The same things were measured in two ways. Each way mixes the same 11 hidden numbers, adds some noise and spreads widely along 6 directions of its own, which tell nothing about the thing.
In the rows, zero is written as 128.
Some things both ways: the first way, then the second way.
[101 111 165 153 103 101 121 167 136 153 188  98 185 141 118  88  75  86
  93  55 146  88 132 126 158 155 155 140]
[164 123 139  99 117 169 144 142 139 112 140 132 132 140 135 107 152 119
 130 147 129 100 106 116 122 119]

[111 178  83 123 113 113 105 134 121 143  90 145  83 138 121 131 108 133
 127 151 134 122 142 149 149 138 137 128]
[140 137 175  99 113 139 134 110 131 140 150 100 119 148  85 123 132 139
 134 147 121 135 155  89  89  98]

[ 87 170  79 109 131  89  82 138 138 131 127 173  98  86 129 175 112 154
 109 159 115 131 129 191 150 121 145 146]
[121 134 145 127 157 114 113 118  99 135 116 148 135 138 108 101 139 162
 145 129 127 118 141 122 118 109]

[ 77 141 137 179 105 102 111  81 202 142 131 150 175 210 115 134 102  95
 128  60 120 148 155 142 153 137 119 116]
[150 156 149 128 116 159 143 119 139 112 108 126  88  90 147 121 131 141
  91 199 187 126 108 148 174 170]

[126 151 108 104 114 148 119 137 156 151 131 109  90 135  98 175 156 178
 197 163 174 152 143 145 112 128  72 111]
[ 46  89 105  98 206 108 106  99 119 175 181 151 152 110 207 122 170 101
 208 102 127 137 102 107 174  58]

[172 100 145 118 142 152 163 143 146 113 117 114 183 127 122  86 148  90
 105 104  63  97  95  97 120 146 142  79]
[109 121 141 128 136 128 151 108 145 127 118 143 130 161 123 112 130 129
 119 125 138 116 126  95 133 133]

[ 92 134 102 129 136 110 125 110 105 123  85 116 115 124 148 112 150 140
 185 177 242 173 172 123  91 114  95 129]
[127 120 131 123 156 170 151 128 132 125  98 129 105 119 137 116 155 124
 135 116 113 151 131 119 139 182]

[127 140 101 116 150 141 153  90 192 140 112 144 109 145  89 191 181 145
 203 172 171 176 132 142 111  97  66  91]
[122 120 155  83  91 196 171 113 102 140 140 107 142 140 131 173 153  95
 151 134 108 154 173  73  93 128]

[152 137  83  77 142 162 185 184 109 142 121 121 134  45 112  95 174  93
  74 160 100  95  85 103 146 111 148  94]
[135 105 140 131 161 107  94 154 119 154 165 138 146 165 109  93 131 107
 139 118  98  93 125  86  74  95]

[106 170  82  98 117 101 116 172 131 146 153 104  95  98 101 110  97 107
  86 136 144 107 122 145 146 115 131 126]
[123 136 114 177 137 114 119 132 121  96 123 153 123 127 115 114 101 178
 121 109 121  99 125 118  98 149]

[ 94 186  89 136 118 142 128 146 107 129 100 120  78  62  98 114 107  73
 128 168 163 117  98 113 122  97 146 118]
[131 139 119 124  92 168 109 158 106  99 149 114 151 100 115 102 117 147
 125 104  94 153 144 159 115 123]

[110 112 179 103  79 159 133 181  59 159 146  48  99 151  23 120 107 111
 121 118 146  94 128 141 168 156 149 139]
[121 114 143 107 182 105  88 144 154 149 143 119 135 123 122  70 131 116
 122 131 116 141  97 121 139 128]

[106  97 172 157  97 109  95 152 128 148 171  92 195 162 130 134 105 135
 103  48 129 112 161 147 141 180 125 148]
[140  95 120 133 169 139 172 130 137 115  82 125 128  90 166  75 125 173
 102 168 166 130 119 147 194 152]

[189 102  99  96 166 101 177 184 104 128 100 125 183  42 191  52 112  73
  84 157 135  67  93  96 118 146 141 102]
[ 94  90 118 101 168 153 172 130 125 145 118 173 157 148 153 137 154 152
 130 136 119 119 144  82 140 133]

[121 155 114  67 130 125 127 168  93 120 144 105  79  93 163  94 129 153
 105 164 147  81  92 122 110 116 118 137]
[129 134 137  87 179 163 162 132 149 125 133 151 124 101 182 130 133 164
 120 177 154 150 126 140 195 126]

[121 146 144  80 103 160 133 157 136 164 156 104  92 172  67 134 128 134
 151 141 152 123 118 129 139 113 128 111]
[112  92 131 107  66 164 156 160 196  82 121 139 166 179 136 103  89  95
  84  65 145 165  89 101 159 170]

[ 98 146 125 118 135 122 102 138  95 102 106 132  82  86 102 149 159 146
 125 168 114 133 116 168 119 116 158 149]
[170 148 157 107 161 162 122 143 134 128 109 115  95 105 107  81 144 149
 114 149 113 148 131 162 154 144]

[103 143 163 131 114 124 102 114 164 126 149 156 127 157 130 169 115 140
 112  96  62  94  89 164 146 140 133 138]
[111 138 146  71  68 162 160 127 130 105 160  99 184 120 127 131  95 159
 114 156 136 180 166 117 126 101]

[152 121 146  81 142 170 132 138 142 157 132 124 111 146  85 217 181 181
 179 171 123 154 121 158 110 116 109 113]
[106 131 122 133 227 101  81 123 150 160 128 198  78 110 159  85 177 155
 140 140 153  95  75 154 207 118]

[160 164  88 102 128 167 133 155 160 114 144 162  75 104  27 126 162  82
 126 152 116 110  87  95 124 103 136  64]
[103 118  86 191  88 113 131 143 144  74 132 130 146 174 123  57 115 106
 133  73 127 116 114 115  66 169]

[ 70 189  71  91 116 106  98 161 140 143 136 136  87  88 114 139 133 141
  76 154 108 138 128 178 153  97 153 143]
[128 141 121 176 202  94  84 142 128 123 131 160 106 102 132  84 106 176
 115 129 135 103 112 158 155 116]

[152 164  73 170 139  84 117 144 175 158  89 188 164 109 151 141  85  83
  99 111  88 109 135 149 163 153 166 117]
[115  82 144 116  77 134 180 111 117 130  97 127 159 189 101 115 112 158
 120 112 132 118 177  59 113 110]

[127 129 132 135 138 122 116 108 193 125 104 181 184 155 157 150 161 137
 106 105  40 144 123 155 130 135 151 112]
[123 141 116 151 106 151 139 147 141  83 158 100 147  86 123  83  83 191
  84 148 138 165 149 162 113 123]

[ 90 142  87 114 151 110 135 127 165  95 136 171 166  52 206 110 189 135
  60 123  77 117  92 136 117 106 121 128]
[161 108 132 122  70 160 131 176 136  94 110 125 160 148 123 109  89 108
  93 101 118 130 113 115 128 176]

[125 104 178 157 157 133 160  99 129 119 104  88 165 165 165 129 173 147
 155 107 118 138 124 127  98 129 127 140]
[129 122 187  58 136 140 120 102 166 195 137 161  81 197 124 166 169  76
 165  99 104 105 114  58 183 103]

[ 69 121 151 135 125 134 108 119 111 108 159 141 186  89 220 117 113 135
 104  97 130  98  98 112 109 133 127 143]
[133 138 144  81 130 148 139 118 102 128 117 150 158 144 135 114 153 133
 147 148 131 114 131 132 153 101]

[134 180  84 159 144 126 148 144 202 154 137 150 119  90  91 155 126  82
 140 128 123 127 101 127 141  98 143 102]
[110  92 127 114 120 133 153 116 106 144 128 163 142 177 166 144 137 119
 172  97 132  97 150  82 152  81]

Other things, the second way, with their names:
Q182: [127 109 101 143 156 152 163 161 142  84 156 109 151  84 177  98  88 171
 116 133 131 163 139 141 130 131]
Q430: [155  77 151  83 133 144 130 161 167 147 151 107 131 153 141  93 123 103
 136  98 101 138 116  95 155 100]
Q165: [ 85 142 134 108 166 102 113 113 155 123 174 138 150 129 137 102 125 145
 139 143 143 142 103 116 118 102]
Q909: [102 123 138 100 180 131 171 106 124 134  85 150 145 148 155  92 145 148
 135 153 157 142 144 135 185 120]
Q160: [ 97 118 141  99 120 101  77 123 144 172 164 128 125 183  93 111 142  89
 180  44  51 123 128  81 121  94]
Q419: [ 84 107 115 139 117 128  97 150 145 102 166 113 173 109 128  72  79 148
 111  69 120 186 121 153 142  90]
Q442: [110 124  99 147 161 140 117 165 164  85 116 137 136  77 144  78  99 170
  87 113 125 172  92 167 166 201]
Q885: [140 146 135  81 135 171 125 145 135 126 157 121 126 111 134  80 191 108
 143 188 141 139 101 141 103 139]
Q789: [166 155 181  87 108 149 102 136 134 126 121 124 119 116  84 154 109 134
 102 140 101 127 110 103 130 170]
Q690: [ 74 106 132 145 123 107 144 108 115 118 130 100 175 142 142 104  83 113
 137  97 146 163 152  98 114 112]
Q787: [140 131 150  94  63 189 201  96 117  94 118 103 142 156  92 127 138 179
 138 112 104 145 188 104 108  91]
Q477: [112  76 116 129 108 174 203 126 100 142 155 101 140 150 180 150 137 105
 179 110 109 137 202  67  95  90]
Q137: [137 151 138 146  76 196 147 126 140  83 152  94 131 137  82 104 146 113
 104 110 104 140 135 117  51 137]
Q556: [132 133 145  73 129 215 178 139 119 115 156 101 159 122 153 119 179  77
 142 171 138 176 138 116  76 135]
Q54: [105 143 101 125 145 138 129 143 134 120 172 149 128 103 136  94 160 178
 125 184 133 123 129 135  92 132]
Q634: [106 102 160 107 161 127 134 103 120 166 121 132 133 149 131 119 135 124
 141 117 129 129 143  94 155  87]
Q775: [167 199 189  94 171 150 110  88 149 124 151 159  69 143  85 115 197 145
 152 166 131  84  91 128 119  86]
Q190: [ 61 100  80 172 200  64 141 128 137 130  93 181 125 115 186  89  96 202
 126 132 165 125 133 131 196 170]
Q633: [134 131 153 126 199 112 146 121 148 151 108 139 103 143 130 118 118 144
 114 153 116 115 145 101 153 151]
Q884: [115 112 137 116 197  95 107 124 129 158 109 160 124 125 131 113 126 162
 134 120 106 111 120 108 170 130]
Q216: [152 134 144  82 117 159 136 145 158 107 137 122 128  98 120 109 129 176
 103 157 117 138 107 126 147 149]
Q452: [ 69 151  94 126 187  81  97 119 167 124 187 158 134 130 143  63 148 173
 162 119 113 128 105 151 145  86]
Q808: [108 134 145 119  89 140 117 130 165 102 135 127 139 152  83 109 111 135
  98  94 120 153 108 103 107 156]
Q132: [121 137 115 137 166 140  97 167 137 106 128 140 121  75 153  84 123 141
 108 140 146 159  94 170 145 178]
Q349: [130  74 103  94  88 219 170 190 137 101 208 100 173  97 189 146  96 140
 133  95  98 186 162 119 121  85]
Q497: [131 140 142 152 161 116 134 111 115 121  89 123 122 122 104  95 117 159
 113 134 117 121 149 132 142 144]
Q857: [101 118 135 103 105 172 159 127 132 106 154  98 171 115 145 136 100 135
 118 115 123 187 156 116 131 110]
Q284: [105 155 122 125 181 148 130 118 112 140 149 151 113 118 140 126 163 149
 156 140 102 131 157 135 122 118]
Q185: [152 127 151 122 186  92 109 125 149 145 110 127  90 127 126  96 146 119
 142 155 123  89  83  95 131 173]

Some of these things the first way, each followed by its name:
[ 71 135 118  74 136 131 116 128  49 116 140  87 102 109 196 109 142 172
 128 170 234 129 135 108  75  97  86 150]
Q284
[133 171  75 139 123  68  96 150 165 120  99 228  78  89  68 119  82  68
 123 165 128  96 111 167 175 137 176 117]
Q885
[132 114 179 130 103 153 167 187 114 166 176  33 129 149  33  88 108  77
 139  95 170  97 117 104 145 130 149 118]
Q182
[ 91 131 104 154 130 105 119 112 120 132  83 125 198 131 221  98 125 139
 109 106 127 146 169 131 125 151 132 133]
Q634
[ 96 182  97 148 123 139 127 119 123 131  50 147  67  95 113 142 167 121
 168 192 161 160 127 143 113 101 140 137]
Q160
[159 156  69 128 174 115 144 132 199 117 151 142 107 101 105 169 213 146
 127 134 121 146 122 132  99  96  89  99]
Q477
[144 150  97 126 140 161 144 132 123 116  48 134 156  91 175  93 156 117
 119 156  63 133 113 107 110 134 163  93]
Q419
[ 67 131 140 101 108 150 151 122 119 158 112 109 136 150 136 115 172 140
 147 149 194 165 146 128 124 102 112 139]
Q633
[ 98 122 132 140 114 109 140 128 137 150 135 135 135 159  62  88  80  67
 184 135 234 136 153 117 158 124 143 106]
Q556
[135 108 180 107 129 168 144 130 127 165 169  92 126 172  89 202 157 154
 169 121 165 128 117 130 110 121  88 128]
Q190
[ 72 131 150 113 111 141  91 117 116 135 146 150 137 145 152 158 122 163
 155 132 166 139 135 142 119 127 124 141]
Q909
[129 140 149 102 117 163 113 142  93 126  91 159 122 126 187 104 140 144
 147 162 143 107 106 100  91 134 144 126]
Q452
[165  85 153 119 136 140 141 137 141 107 130  99 190 159  89  89 138  90
 109  95  83 120 127 105 115 150 139  75]
Q137
[143 147 106 143 136 164 176 154 115 143  63 122 140  81 168  87 192 118
 143 155 136 131 119  93 111 125 146 119]
Q430
